The rows come from 7 hidden closed curves, with some noise, and rows from the same curve form a group. Each curve winds through 8 dimensions. The rows are also pushed far along 5 directions, which tell nothing about the answers.
(in the rows, 128 means zero)
Known rows, each followed by its group:
[ 93 115  70  96  87 108 123 153 185 158  92 127 123 148 158 117 170 125
 120 128] | (6)
[116  96  70 150 116 112 148 122 158 132  81 104 108 161 116 114 168 137
  99 109] | (4)
[137 117 122  78 139 105 133 131 151 176 129 122 150 153 188 144 132 123
 132 110] | (6)
[171 136  77  63  96 105 150 115 124 223 147  83 159  92 119 148 139 140
 140 151] | (0)
[176 133  81 105 118 114 131 101 107 179  88  64 122 113 101 160 148 164
 129 129] | (3)
[108 174 150  73 121  98 143 162 159 155 161 116 164  88 178 172 111 119
 136 195] | (5)
[148 120 143 129 145 107 110 128 129  99 132 124 141 159 170 128 126 122
 133 114] | (3)
[155 133  83 113 122 109 135 132 143 158 134 147 118 114 131 134 143 136
 117 109] | (3)
[ 96 140 144 103 123 132  91 152 140 115 115 182 110 117 140 128 111 130
 126 146] | (1)
[123 114 132 159 170 136 143 109  92 121 108 140 138 134 114 133 107 119
 136  98] | (4)
[ 56 149 139 131  80 135 115 155 179  90 113 144 145  97 172 126 148 127
 118 153] | (1)
[ 99 109  62 132 112 147 198 128 112 175 104 177 153  83  86 100 125 119
 144 143] | (3)
[ 98 122 117 117 105 129 106 117 168 119 100 126 105 170  97 122 143 133
 119  89] | (0)
[146 117 110 117 154 119 139 150 111 148 141 150 130 168 125 108 111  85
 170 120] | (6)
[ 90 167 144 108  90 158 129 161 128 154 129 116 141  37 135 142 124 146
 137 217] | (0)
[135 121 106 121 209 109 205 167  76 194 157 154 173 132 117 105  85  82
 163 158] | (6)
[ 92 137  88  78 124  91 166 177 156 188 136 151 130 105 139 140 138 114
 111 189] | (0)
[119 155 161 126 130 114 109 142 138  98 139 110 156 107 159 142 122 138
 133 151] | (5)
[122 109 111 155 144 118 109 115 147  95 111 136  66 195  75 126 135 116
 106  74] | (0)
[ 96 127 121 179 165 168 157 143  62 160 122 103 177  78 109 102 101 111
 167 154] | (6)
[144 121  62  99 125 120 174 140 125 200  92 127 141 106 115  94 158 161
 113 147] | (6)
[123 109 124 176 170 115 126 126 136  86 138 146 128 174 138 120 110  94
 132  72] | (4)
[106 172 129  92  74 121 119 133 170 123  98  99 136  95 127 145 158 165
 116 155] | (0)
[147  90 132 143 196 133 188 119  65 173 183 168 163 144 111 100  83  84
 146 109] | (5)
[146 118 142 171 158 141 149 126 100  93 135 162 131 152 120  90 130 118
 134  91] | (5)
[172 145 112 125  85 136  76 104 130 119 110  75 111 135 116 136 155 150
 143  93] | (2)
[135 135 113  79 128  93 134 142 178 122 109 171 110 170 148 135 123 122
 121 124] | (2)
[ 55  85 149 175 127 148 115 134 159  60 107 188  91 172 123  82 152 124
  81  97] | (1)
[155 140 136  74 127  97 101 129 152 151 147 127  96 152 149 167 124 126
 111 132] | (1)
[125 160 171  98 116 146 136 116 125 111 139 173 141  90 122 148  79 128
 141 163] | (0)
[ 73 108  74 177 109 180 167 116  93 164  75 115 164  70  78  68 130 142
 119 151] | (6)
[173 130 132 162 154 119 132 113  92  89 151 135 123 128 104 131 101 116
 134 133] | (2)
[ 80 102 134 165 144 144 100 123 134  67  90 185 112 171 113  99 123 118
 132  64] | (4)
[163 115 132 133 197 113 196 108  77 175 151 103 180 129 133 142  82 106
 147 136] | (2)
[183 149 131  72 120 104 124 109 131 160 144 107 125 118 132 173 116 145
 129 141] | (1)
[162 130 134 112 159 115 143 114 127 115 130 153 134 175 114 123  85 107
 153 107] | (5)
[ 92 120 149 162 113 140  81 116 148  43 100 146  91 154 126 143 114 108
 131 116] | (4)
[143 115 136 204 157 160  84 105  76 102 128 100 101 130 100 124 120 127
 130  80] | (1)
[144 130 176 171  91 146  30  95 146  34 148 113  77 151 133 138 145 142
 103  70] | (6)
[160  94 109 155 157 111 150 100  97 110 148 149 118 166  89 125 106  93
 131 107] | (2)
[135 136  89 101 129 123 130 141 102 215 129  78 147  87 142 146 121 122
 136 173] | (5)
[ 76 104  69 116 139 110 181 168 131 177 115 163 160 110 126  98 121 105
 130 177] | (5)
[145 134 123  80 160  90 128 128 137 172 139 130 109 148 133 168 106 125
 108 133] | (0)
[130 128 155  95  88 119  94 116 148 131 124  82 119 119 162 162 162 161
 100 150] | (4)
[ 91 138 114 165 101 133  76 132 156  76 108 126 105 110 128 131 140 138
 106 117] | (3)
[117 139 174 149 191 130 159 118  89 103 145 171 156 116 138 158  62  98
 143 126] | (4)
[187 118 112 119 158  92 122 103 112 156 151 102 119 136 143 176 128 132
 121  96] | (3)
[125 174 140  68  89 114 154 155 150 171 158 112 192  56 195 148 137 141
 143 192] | (6)
[116 107 117 139 132 160 132 116 119 144  83 133 115 158  95  86 148 149
 120  83] | (1)
[135 206 161 121  88 160  74 127 107 129 109  47 154  42 142 165 120 165
 151 176] | (1)
[154 114  69 119 137 108 147 126 129 176  99 114 137 152 133 114 164 138
 129  78] | (4)
[154 158 154 144 147 130 123 131 107  99 162 139 119 125 112 133 101 110
 135 135] | (2)
[149 158 121 144 120 158 122 108  89 129 105  87 149  96  84 121  99 135
 161 147] | (5)
[ 73 146 149 159 126 137 151 133 130  79 127 148 158  85 119 134  94 114
 138 173] | (0)
[104  91 106 181 124 130 107 117 130  86  84  99  90 171  79 108 162 138
 112 103] | (4)
[109 136 164 131 141 109 125 143 160  56 131 183  99 153 142 147 105 108
 117 148] | (0)
[106 126  69 117 102 135 148 131 151 166  55 115 101 119  79 107 167 175
  98 140] | (0)
[177 169 132  74  95 102  64 119 157 130 123  95 125 115 181 179 138 158
 133 114] | (2)
[ 60 135 154 158 136 154 131 149 117  82 124 201 138  80 121 114  90 114
 129 164] | (1)
[ 80  84  93 196 125 167 168 143 100 119 107 142 120 133  70  62 134  96
 139 156] | (2)
[211 118 127 145 128 129 105  93  95 125 144  59 121 172  89  95 160 153
 124  79] | (6)
[104 135 157 170 109 175 112 111  93 115 136  87 155  82 129 134 111 118
 154 144] | (5)
[185 129 154 125 175 105 132 111 104 132 157 124 145 143 168 150 118 135
 126  91] | (3)
[111 127 161  46 139  93 148 147 177 147 168 213 134 165 172 128 119 113
 105 123] | (3)
[149 152 120 218 155 158 115 116  56 110 153  68 146  68  77 124  98 121
 146 139] | (4)
[ 95 194 138 113  96 134  63 147 157 130 100  94 113  52 149 168 143 177
  91 163] | (2)
[162 110 136 161 152 137 123 107  84 123 143 125 103 133 103 123 123 128
 108 121] | (1)
[147 144 173  72 152 101 158 122 143 143 156 148 169 130 179 156 102 132
 130 133] | (1)
[122 127 163 137 121 128 114 134 143  51 141 190  90 167 125 129 109  92
 139 132] | (0)
[105  90 153 196 149 167 129 101  92  70 114 154 132 158  97  77 116 120
 125  89] | (3)
[ 64 108 118  90  92 129  96 145 192 132  98 173 103 152 147 119 158 138
 107  98] | (1)
[ 71 109 137 131 132 139 175 146 129 129 163 192 157 108 125 112  96  82
 147 159] | (0)
[133 155  95 100 109 126 134 142 128 192  94  61 166  76 158 142 147 160
 141 162] | (6)
[148 107 138 199 133 162 154  91  80 104 154 102 132 116  82 120 120 115
 140 113] | (5)
[ 84 118 125 148  97 149 137 130 140  95  99 153 141 103 137 107 134 129
 129 146] | (5)
[157 141 144 127 120 122 109 106 139 134 146  79 137 118 169 156 144 150
 105 109] | (4)
[149  81 119 157 156 141 167  99 119 112 122 174 120 190  89  67 136 130
 115  57] | (6)
[ 68 143 149 187 139 156 134 140 114  79 128 135 129 113  90 118  91  93
 140 159] | (2)
[124 176 142  99 117 129 123 123 132 148 136 109 140  83 111 153 109 148
 116 157] | (3)
[101 129 107 178 126 170 174 104  96 110 122 155 167  77  72  97  76 109
 148 150] | (3)
[127 128  70  98 111  99  99 148 157 178 107  95 106 124 155 153 157 134
 114 138] | (2)
[123 150 201 115 143 135 118 120 123  99 185 168 134 130 130 142  83 106
 129 122] | (3)
[156 126 128 192 125 137 101  95 117  82 129  67 113 147  91 111 148 147
 106  88] | (6)
[ 67  90 101 189 136 139 137 130 143  77  95 166 107 155  79  84 130 115
 113 106] | (5)
[189 122 114 128 141 107 103 109 124 151 129  80 104 149 161 147 162 153
  91  94] | (1)
[191 108 161 108 160 100 100 101 134 140 155  76  93 206 154 155 143 137
  98  80] | (2)
[184 116 139 108 133 111  87 115  96 136 124  90 109 157 147 148 150 141
 131 119] | (3)
[127 163 106 139 109 145 129 140 110 139 126 109 157  72 100 100 129 146
 140 156] | (4)
[151 157 115 136  80 149  71 114 127 135 107  39 146  92 137 120 167 172
 135 111] | (4)
[120 107  61 102 120 114 151 140 160 180  92 149  90 161  88  94 166 145
  95 108] | (5)
[109 149 114 110 124 133 130 133 123 148 113 136 138  89 118 141  90 122
 133 176] | (5)
[ 68 147 148 105  98 143 120 158 138 116 124 172 162  92 162 127 110 105
 160 165] | (4)
[115 189 182 124  98 154  72 133 116  80 119 105 141  72 130 153 100 144
 159 177] | (1)
[115  98 133 144 127 119 123 139 146  80 155 181 109 183 126  97 134  88
 133  98] | (2)
[139 145 181 129 151 100  70 150 144  72 176 143 112 162 176 144 128 113
 121 102] | (5)
[ 86 121 140 144 101 146 108 109 148  82  78 126  99 134  93 120 141 158
  88 139] | (2)
[ 61 138 120 126  93 152  89 172 144 125  90 144 128  99 158  97 155 136
 126 157] | (1)
[118  92  62  90 126 107 170 158 146 192 120 194 122 132 144  95 152 120
 108 139] | (2)
[189 125  88  90  87 113 123 116 139 184 136  87 126 127 157 139 173 144
 132 111] | (6)
[136 169 135 151  74 171  66 118 106 117 122  85 124  53 114 116 150 174
 112 143] | (3)
[ 83 144 164 158 111 168 113 120 123  88 128 124 158  81 137 123  90 122
 137 163] | (4)
[168 110 139 136 169 119 139 115  78 129 134 113 145 157 124 108 106 117
 134 141] | (3)
[104 119 146 112 129 123  97 139 140 119 101 124 105 151 156 145 134 130
 114 142] | (0)
[174 145 177 136 141 130  90 132  92 105 194 105 134 141 135 129 116 104
 163 118] | (6)
[170 142 122  55 134  85 154 112 147 184 143 109 155 131 148 164 122 147
 117 129] | (0)

New rows, each followed by its group:
[182 138 158 114 115  99  64 118 155  73 144 130  83 162 165 158 148 145
 102  98] | (5)
[180 147 195 125 115 131  65  90 139  49 127 106  94 177 136 145 133 153
 119  88] | (1)
[136 129 100 131 141 115 179 139 119 170 143  92 151 122 116 131 127 110
 147 152] | (5)
[ 75 130  87 154 154 142 177 160 101 158 104 139 171  99 101  87  99  98
 157 168] | (5)
[171 139 207 138 124 144  88  97 125  63 153 107 108 165 136 153 120 135
 145  94] | (0)
[137 145 135 147  91 138  70 105 130  84 122 110  79 117  90 149 140 145
 107 120] | (0)
[175  92 117 161 192 124 134 102  68 135 137 132 133 175 107 118 104 102
 156  64] | (4)
[112 137 152 103 157 124 118 161 134 130 139 181 130 134 174 144  97  99
 157 132] | (6)
[ 86 164 118 122  76 128  65 148 173  94  67  93 114  97 147 137 155 164
 112 159] | (5)
[116 115 144 149 138 149 179 119 108  85 123 187 143 138  93  94  88 101
 150 151] | (2)
[142 136 162  65 114  99 117 138 168 116 156 161 123 170 165 136 129 118
 121 130] | (2)
[137 125 129 186 107 166 109  97 105  75 117 100 114 134  81 123 110 107
 162 118] | (5)
[144 114  99 176 159 133 143 114  72 157 130  86 127  95  91 128 125 132
 110 146] | (2)
[ 52 162 163 144 127 146 125 145 145  64 125 215 116  92 102 140  81 109
 123 154] | (3)
[124 154 151 132 118 113  96 112 151  89 168 121 118 125 109 168 105 116
 125 112] | (0)
[128 162 136  77 141 106 154 134 143 162 148 146 145 110 126 148 100 130
 116 155] | (3)
[127 120  91 146 164 121 164 131 106 148 107 127 143 131  79  96 116 133
 128 127] | (5)
[129 137 119 135 136 127 159 141 123 111 130 155 144 134 103 101 112 109
 154 140] | (5)
[166 150 128 118 183  85 157 134 105 143 158 130 139 120 130 165  96 115
 125 150] | (4)
[ 93 112  79 102 150 115 187 184 122 230 144 147 154  92 158 105 143 113
 115 176] | (2)
[ 88 125 106 167 117 177 163 130 104 142 132 159 165  71 101  75 111 118
 135 143] | (4)
[120  89  65 103 147  96 175 154 137 173 104 151 158 167 129  74 148 121
 135 123] | (5)
[122 133 124 108 113 105 107 134 165 111 133 159 111 150 137 121 155 138
 100  92] | (2)
[ 65 176 142 134 132 145 136 153 119 116 109 141 167  53 106 119  89 140
 132 188] | (5)
[129 138 166  84  97 136  88 116 137 141 109  94 114 123 138 139 156 179
  94 144] | (1)
[133 108  93 148 160 112 138 143  89 150 131 125 133 135 101 113 138 117
 137 115] | (4)
[157 123  80 133 131 119 145  98 109 177 117  57 142 115  92 144 129 142
 128 127] | (3)
[ 72  88  52 100 110 126 159 169 151 195  71 137 121 156 107  75 169 123
 128 147] | (1)
[163 136 130 109 148 107 139 114 105 167 175 122 126 104 120 165 109 124
 112 140] | (0)
[ 96 150 197 159 131 176 127 116 100  80 160 172 143 103  98 112  88 113
 141 121] | (3)
[126  83 107  90 159 110 205 136 106 190 130 158 168 168 127  92 123 100
 145 138] | (3)
[122 111 159 114 156 110 142 133 126 146 163 130 143 139 175 139 128 119
 105 137] | (1)
[100 100  83 119 127 145 161 133 110 202 112 131 141 114  97 104 139 126
 137 125] | (1)
[149 125 176 123 130 116 133 128 132  95 184 155 123 137 155 146 124 111
 128 134] | (0)
[131 126 149 137 185 108 154 120 137 104 170 204 119 150 123 133  83 107
  97  94] | (3)
[195 124 167 107 200  64 102 112 133 105 181 149 103 194 167 177 107 121
 100  66] | (4)
[214 148 126 117 167 104 134 106  83 160 136  62 155 121 139 151 115 147
 136 134] | (3)
[137 123 117 142  83 147  56  87 142 112  78  59 109 132 125 120 164 182
  90  94] | (6)
[148 176 172 126 129 117  86 153 113 103 176 101 142  93 159 151 123 127
 143 156] | (5)
[109 129 119 176  97 168 139 129 107 136 124  80 136  97  97 104 166 135
 139 129] | (5)
[106 142 126 100 168  96 147 164 142 153 162 175 144 116 177 160  79  80
 138 163] | (2)
[133 100 138 174 104 142  70 115 127  69 132 103  84 170 121 112 159 118
 124  96] | (1)
[183 106 139  85 161  84 120 115 152 159 156 111 123 206 185 155 145 125
 119  58] | (6)
[ 69 127 139 119  76 135 114 132 178  78  98 146 137 135 141 118 142 129
 135 134] | (0)
[106 115 130  75 119  82 161 149 209 123 142 182 151 162 204 124 144 123
 104 119] | (6)
[ 38 127 110 154  88 174 157 151 133 135 113 164 172  50 143 102 120 111
 141 175] | (6)
[ 90  98  79  94  91 103 190 148 175 156 118 157 147 136 136 105 162 115
 121 156] | (1)
[ 73 111 139 147 114 129 107 149 154  82 136 154 131 154 130  78 140 115
 110 125] | (6)
[144 145 181  85 101 112  59 114 179  96 116  97  88 177 169 156 160 166
  83 102] | (1)
[217 125 109 116 155 113 128 124  82 167 160  88 128 167 121 129 124 102
 179 106] | (6)
[123 104 103  79 139  98 115 153 157 148 110 191  98 170 146 115 137 128
 112 116] | (1)
[106 138 175 147 119 122  52 107 157  26  96 115  88 175 119 157 116 132
 119 109] | (3)
[ 89 144 173 142 113 150  93 129 137  70 120 173  99 108 120 128 113 138
  98 147] | (1)
[204 111 151 134 164 123 158 103  71 154 170  77 141 150 117 124 122 125
 133 137] | (2)
[110 124 144 180 148 163 129 112  93 102 132 132 121 102  85 132  85 115
 139 141] | (0)
[ 39 132 106 123 110 143 127 148 163 135  73 162 105 113  93 116 130 140
  98 147] | (0)
[108 159 170  83  89 117  91 129 200  78 108 150  97 159 142 146 148 156
 103 111] | (0)
[207 115  54 123 106 110 121  87 127 173 112  55 119 141 100 126 157 157
 119  95] | (3)
[ 86 162 148 120  99 143 134 136 149 129 134 141 157  53 161 146 124 146
 108 163] | (6)
[183 109 107 115 126  76 139 109 163 100 153 140 100 189 119 140 151 121
 111  88] | (0)
[117 120 136  75 137  70 144 152 208 118 146 162 118 200 175 145 135 107
 114 114] | (5)
[136 108 166 149 135 155  83 121 119  87 134 150 105 177 126 100 133 125
 143  67] | (6)
[151 149 148 109 138 120 177 129 115 120 187 168 157 120 115 142  74  79
 173 157] | (0)
[103 124 122 156 135 144 177 134 110 108 149 170 145 115  93 112  83  75
 164 162] | (5)
[124 136 114 180 146 154 141 125  92 137 131 109 140  84 120 146 107 110
 151 130] | (6)
[138  75  69 152 123 127 125 108 109 144  73  86 103 181  91 106 163 126
 129 102] | (0)
[ 75 125 100  97 110 136 166 147 143 165 121 204 137  84 117 102 123 132
  98 167] | (3)
[124 147  75 149 105 148 123 153 107 195  96  40 139  70 110 104 186 172
 116 152] | (2)
[105 150 107 123 121 159 153 155 103 178  94 116 159  79 112 102 137 146
 159 153] | (6)
[131  76  82 195 164 152 208 115  71 155 153 153 164 123 104  88  95  70
 163 118] | (6)
[137 164 181 159 144 151 101 104  90 105 138  66 148 100 105 138 103 149
 124 133] | (3)
[148 111 124  77 123  98 158 134 133 173 126 120 145 136 174 138 159 141
 113 152] | (0)
[139 123 121 104 105 131 142 126 135 168 142 116 159 103 177 137 145 132
 139 125] | (6)
[131 162 101 111 106 109  95 143 134 165 137  75 144  55 162 165 138 151
 115 173] | (3)
[140 147  97 121  97 145 146 115 104 173 120  79 157  68  98 142 126 141
 159 157] | (1)
[191 138 101 120 118 115 141 114  90 163 136  54 172 109 127 133 143 138
 163 140] | (2)
[121 125 175 143 152 135  65 113 144  74 106 119  84 185 128 136 126 145
 100  78] | (1)
[151 133 135 140 156 117 130 116 120 101 105 119 135 153 124 125 116 137
 128 115] | (3)
[152 118  78  68 118  66 146 130 171 172 100 117 111 160 143 146 177 158
  79 124] | (0)
[110 141 143  67 108  93  80 145 170 137  90  99 114 148 174 163 171 165
 104 134] | (3)
[149 107 145 131 183 113 222 117  96 138 172 176 154 149 105 120  88  95
 132 140] | (4)
[ 94 146 118 134  99 136  91 131 163  98  82 133 122 127 139 121 158 152
 120  86] | (4)
[179 125 134  84 180 116 150 128  88 189 153 136 153 152 145 132  91 107
 158 121] | (6)
[223 151 124 138 141 133 129  94  64 148 153  55 162 110 120 144  93 118
 175 140] | (6)
[104 117 126  97 154 120 158 146 135 162 146 180 129 115 135 140  86 107
 124 163] | (0)
[ 98 115  77 116 138 123 157 151 123 161  93 156 160 121 136 103 110 106
 154 150] | (4)
[ 84  81  82 129 127 134 130 132 153 161  61 121  93 183  95  84 178 155
  88  93] | (1)
[142 140 129  86 128  79 124 151 163 148 140 102 142 126 190 153 162 152
 102 146] | (5)
[148 134  87 184 137 134 119 111  97 100 104  97 121 114  82 131 111 120
 149 121] | (2)
[149 151 101 116 108 133 117 112 129 157  83  74 103 104  88 142 150 178
 107 142] | (0)
[126 145 114  92  92 111 122 135 168 135 103 116 122 120 127 120 169 172
  95 142] | (4)
[ 89 120 184 163 129 119  83 122 166  20 126 159  87 173 142 144 134 123
  95  98] | (0)
[168 155 155  94 154 104 134 123 127 118 170 173 151 133 165 162  76  94
 161 120] | (2)
[ 93 118 130 158 153 174 185 119  89 154 115 158 155 109  85  92 102 117
 141 119] | (1)
[140 108 121 188 125 161 118 100  98  85  73  85 104 154  78 109 136 139
 142 113] | (0)
[148  84 112 195 149 148 117  92  79  97  98  91 103 183  77 112 125 106
 145  90] | (0)
[129 172 207 128 125 125  86 123 147  45 158 151 124 138 147 158 112 125
 135 101] | (4)
[ 64 163 127 170 158 152 151 148 104 109  98 156 168  67 101 112  88 125
 140 151] | (4)
[184 113 136 141 144 132 136  91  90 141 114  79 120 142 115 137 144 155
 117 113] | (0)
[130 100 118 123 141 128 173 118 106 183 161 127 137 125 114 130 126 109
 118 139] | (1)
[165 157 190 177 139 182 105 107  59  95 159 103 128  73 113 137  82 130
 152 161] | (2)
[175 141 107 126  98 148 111 114  89 183 145  64 120  93 105 139 145 136
 140 143] | (5)
[102 143 178 135 120 156  93 109 121  76 131 167 110 126 104 142  87 115
 132 121] | (0)
[132 105 128  83 131 100 159 136 164 154 160 174 152 149 202 136 128 105
 130 111] | (6)
[ 59 131 121 108 111 103 148 153 175 106 152 201 140 114 131 134 107  90
 121 155] | (0)
[151 111 117 119 178 122 186 138  95 184 173 148 151 166  99  93 106  88
 155 104] | (5)
[ 82 184 153 111  65 138  72 145 173  80 100 135 117  85 141 143 157 163
 114 140] | (4)
[172 129  73 113 105 120 140 103 122 188 116  70 121  96  87 140 158 172
 108 131] | (0)
[142 127 132 143 108 169 138 112  79 161 125  88 153  77 115 108 140 154
 134 150] | (2)
[196 152 179 127 136 132 126  92  90 131 195  83 155  97 168 179  86 111
 146 147] | (4)
[173 128 204 107 155 109  90  93 135  94 175 119 108 190 155 173 116 125
 116  69] | (0)
[ 81 117 142 157 139 150 157 136 113 112 141 144 177 137 119  83 100  86
 157 132] | (6)
[ 89 134 170 195 180 168 155 133  66 101 150 146 180 101 110  94  78  98
 159 125] | (5)
[116 125 139  94 127 128 145 130 118 188 153 114 141 102 136 148 125 129
 112 162] | (1)
[147 168 175 157 146 121 104 124 114  53 161 146 143 102 135 144  93 125
 136 128] | (2)
[183 142  60 121 122 118 139 124  87 210 129  69 151  58 131 154 140 144
 141 148] | (1)
[167  66  84 178 169 138 129  98  90 110 113 161  93 211  72  71 119 101
 135  51] | (5)
[164 106 127 120 175  79 148 129 156 125 178 158 124 191 148 112 139 121
  94  64] | (4)
[149 131 154  89 147  81  94 121 148 104 139 118 109 178 151 177 108 116
 120 131] | (3)
[ 87 154 184 158 177 144 164 124 104  71 140 207 168  83 133 140  44 105
 134 156] | (3)
[107 165 146 170 106 139  57 118 147  33  97 121 104 110 120 155 106 134
 131 128] | (2)
[154 120 111 145 130 131  93 130 100 129 133  96 125 148 122 113 130 109
 158 113] | (5)
[141 151 113 201 126 165 133  94  67 133 101  34 142  60  86 149 122 147
 135 150] | (4)
